Every row belongs to one group in each of 2 separate groupings. Each group adds its own fixed numbers to the row, and there is some noise. The rows also spread widely along 2 directions, which tell nothing about the answers.
Known rows, each followed by its group in each grouping:
[ -2  19 -15   6  -6 -12  22  -7 -13 -16   0 -10 -29   3]
Rodo (1)
[ -7  10 -17   0  -3  -7  13 -12  -9  -8  -5 -15  -9 -11]
Tup (3)
[ -1   4 -21  -3 -18  -1  24 -12 -19 -15  -9 -27 -22  -5]
guz (4)
[  5   6 -12  18  -6   4  20 -24   3  -5  -4   0 -27  -3]
Tad (2)
[  7  11 -19  11  -9   2  18  -9  -5 -11 -12 -14 -15  -1]
guz (0)
[  2  -1 -18  13  -3   9  16 -21   6   0 -16  -5 -17  -1]
Tad (4)
[ -3  14 -14   9   1  -7  17 -10  -3 -11   0  -5 -22   3]
Rodo (1)
[ -1  11 -16  10  -9  -1  16 -25  -1  -6   2  -7 -28  -6]
Res (2)
[ -1  17 -20   1  -6  -5  12  -9  -3  -5 -11  -7 -15  -6]
Tup (0)
[ -4  10 -12  13 -11  -3  24 -13  -9  -9  -8 -16 -20  -9]
pezav (3)
[ -3  12  -9  23  -7   1  22 -14  -1 -11  -4  -5 -26  -4]
pezav (3)
[ -1   8 -21  12 -10   4  17 -23   4  -7  -6  -8 -28  -1]
Res (4)
[ -7   6 -17  -1  -3   0  12 -21  -3   0  -1 -13 -13 -11]
Res (2)
[ -8   9 -17  -3 -11 -11  23 -12 -12  -7  -1 -15 -25 -10]
Rodo (2)
[  7  12 -16  14  -9   1  14 -15  -5  -3 -20  -7 -16  -3]
Tad (0)
[ -3   8 -16   9   3   1  11 -19  11  -3   3   9 -13  -7]
Tup (2)
[  9  11 -10  26  -9   5  22 -26   6 -11  -1   8 -31   2]
Tad (2)
[  5   9 -12  15 -13  -4  24 -17 -12 -11  -9 -16 -26  -3]
Tad (3)
[ -5   4 -22  13   0   0  18 -15   5  -4  -7  -5 -20  -4]
Rodo (4)

New rows. What belongs after each?
[ -1   8  -9  25  -8   4  24 -19   7  -9   0   8 -34  -3]
pezav (2)
[  4  10 -18   2  -9   2  12 -11  -8   4 -22 -15  -8  -8]
Tad (0)
[  2   4 -19   4 -15   1  21 -18 -10  -6 -15 -15 -27  -4]
Tad (4)
[ -3  16 -15   4   1  -2  11 -17  -4  -7  -1  -8 -17  -1]
Res (1)
[  1   4 -13  -1  -9  -1  16 -16 -12  -1  -8 -14 -17 -13]
Tad (2)
[ -6   4 -22  -1  -1   0  13 -14   2  -4  -9  -6 -11  -5]
Tup (4)
[  4  23 -19  17  -5  -3  16 -12   6  -9  -8   6 -20   0]
Tup (0)
[ -5   4 -16  14  -9   6  21 -16  -1  -6 -10  -5 -28  -5]
pezav (4)
[ -1  20 -16   5  -3  -3  12 -18  -3  -9   0  -7 -23   1]
Res (1)
[ -2  13 -12  22 -10  -1  25 -14  -6 -13  -4  -8 -26  -5]
pezav (3)
[  7   9 -12  23 -10   0  22 -18  -3 -10  -8  -8 -23   1]
Tad (3)
[ -4  12 -18   0 -10  -6  16 -19 -15  -9  -3 -26 -19 -10]
Res (3)
[ -3  10 -14  17 -14   4  26 -16  -3  -8  -7  -4 -35  -2]
pezav (4)
[ -5   0 -14   3  -3   3  14 -16  -8  -7  -5 -15 -12 -10]
guz (2)
[  3   8 -12  14 -10   2  22 -21  -5  -8  -5  -5 -29  -6]
Tad (2)
[  0   6 -10  -1 -13  -3  21 -17 -13  -4  -7 -13 -23 -13]
Tad (2)
[  2  10 -12  14 -12  -4  22 -18 -13 -11  -9 -16 -26  -5]
Tad (3)
[ -5  10 -15   8 -11 -11  23 -14  -7 -11   4  -7 -32  -3]
Rodo (2)
[ -7   2 -17  10  -5   7  17 -16   1  -2 -13  -9 -18  -8]
pezav (4)
[ -8  -4 -16  17   5  12  12 -16  12   4 -13   1 -10  -8]
pezav (4)
[  2  19 -19  11  -7 -10  19 -10  -7  -6 -11 -11 -26  -5]
Rodo (0)
[ -4   7 -24   1  -8  -2  17 -14  -2  -9  -6  -9 -20  -5]
Tup (4)
[  6  11 -11  21   4   4  14 -17   6  -6  -9   5 -15   5]
Tad (1)
[ -9   7 -10   5  -9   0  19 -13  -8  -4  -6  -8 -22 -14]
pezav (2)
[ -5  13  -9   8   3   1  15  -8  -5  -5  -6  -3 -17  -2]
pezav (1)
[  3  20 -20   1 -10  -7  12 -10  -4  -8  -9  -5 -17  -6]
Tup (0)
[  4  -1 -20  17  -6   7  20 -16   5 -12  -8  -8 -20   2]
guz (4)
[ -6   1 -21   7   2   3  12 -16   9  -3  -5   3 -13  -4]
Tup (4)
[  5   8 -12  10 -12  -2  20 -20  -6  -7  -5  -7 -28  -5]
Tad (2)
[  8   7 -18  14 -13   6  23 -19  -6  -9 -11  -8 -30   1]
Tad (4)
[ -1  14 -13  14  -7   3  17 -11  -2  -4 -16  -4 -20  -7]
pezav (0)
[ -5  11  -7   7 -12   0  22 -14  -8  -7  -3  -9 -29 -12]
pezav (2)
[  2   3 -11  27   2   6  16 -19  10  -4 -11  -1 -11   0]
Tad (3)
[  6  17 -16   9 -13  -2  17 -15 -10  -4 -19 -13 -22  -2]
Tad (0)
[ -3   8 -22  11  -5   2  17 -16   6 -10  -4   3 -21   0]
Tup (4)
[ -5  14  -8   6   1   0  16 -10  -8  -5  -8  -7 -16  -5]
pezav (1)
[ -7   6 -10   9  -4   3  17 -14  -3  -2  -3  -3 -22 -11]
pezav (2)
[  1   1 -13  14  -5   3  17 -17   0 -11   0  -6 -20  -4]
guz (2)
[  0   8 -13  11   6   5  13 -11   3 -10  -4  -5  -6   5]
guz (1)
[ -2   5 -16  13  -7   5  22 -14   0  -6 -11  -5 -26  -4]
pezav (4)
[ -1   5 -16  18  -7  -1  22 -13  -8 -16  -3 -18 -17   0]
guz (3)
[  6   7 -16  13 -16   3  23 -18  -7 -11 -11 -11 -32   1]
Tad (4)
[  3   6 -12  24  -4   4  20 -18   7 -13   3  -1 -22   1]
guz (2)
[  5   3 -18  20  -6   9  19 -20   7  -4 -14  -1 -24  -1]
Tad (4)
[ -2   5 -10  31   1   5  18 -15  11  -5  -4   4 -14  -3]
pezav (3)
[ -4   7 -16  16  -2  -7  18 -16   3  -7   2   2 -25  -4]
Rodo (2)
[  3  18 -13  21 -10   0  20 -13   0  -7 -12   1 -27  -2]
pezav (0)
[  0   4 -12  11  -3   4  16 -17   0 -10   1 -10 -14  -7]
guz (2)
[  0  16 -21   6  -8 -10  18  -7  -9  -3 -12 -13 -21  -6]
Rodo (0)
[ -1  17 -15   5 -11  -3  18  -8 -12  -4 -16 -12 -19 -10]
pezav (0)
[  3  17 -18  13  -4   2   9 -19   3  -3 -12  -6 -15  -2]
Res (0)
[ -4  11 -11   9 -16  -2  24 -15 -11  -9  -2  -6 -32 -10]
pezav (2)
[ -1  16 -12   7   4  -4  12 -10   4 -12   2   7 -16   3]
Tup (1)
[  4   5 -12  16  -6   3  20 -20   2 -11   0  -4 -22  -1]
guz (2)
[  2  15 -20  13   0   3   9 -18   8   1 -11  -6 -11  -4]
Res (0)
[ -1  14 -15  10 -14 -10  24 -14  -8 -12   4  -7 -37  -4]
Rodo (2)
[ -1   6 -22  11  -2   5  15 -16  10  -7  -4   4 -17   0]
Tup (4)
[ -4   7 -12  12   3   3  12 -17  11  -6   5   8 -15  -6]
Tup (2)
[ -8  11  -9  -1   1  -2  13  -8 -11  -4 -11 -10 -12  -9]
pezav (1)
[ -7   5 -17   7   1  -1  10 -19  -2   0  -5 -17  -6 -11]
Res (3)
[ -7   3 -11  17  -1   4  15 -13   0  -3  -9  -8 -10  -9]
pezav (3)
[  0   8 -24   8 -11   3  18 -23  -1  -7  -5 -13 -28  -2]
Res (4)
[ -5   8 -16   0  -7  -1  14 -21  -5  -2   0 -13 -20 -13]
Res (2)
[  5  15 -12   9  -3   1  18 -14  -7 -11  -7  -5 -23   5]
Tad (1)
[  1  12 -24  13 -13   3  21 -22   0  -9  -4  -7 -35   3]
Res (4)
[  0   8 -13  18   3   3  12 -18  16  -5   5  13 -16  -2]
Tup (2)
[  2  18 -16  15 -14  -7  21 -22  -8 -16   0 -17 -33  -1]
Res (3)
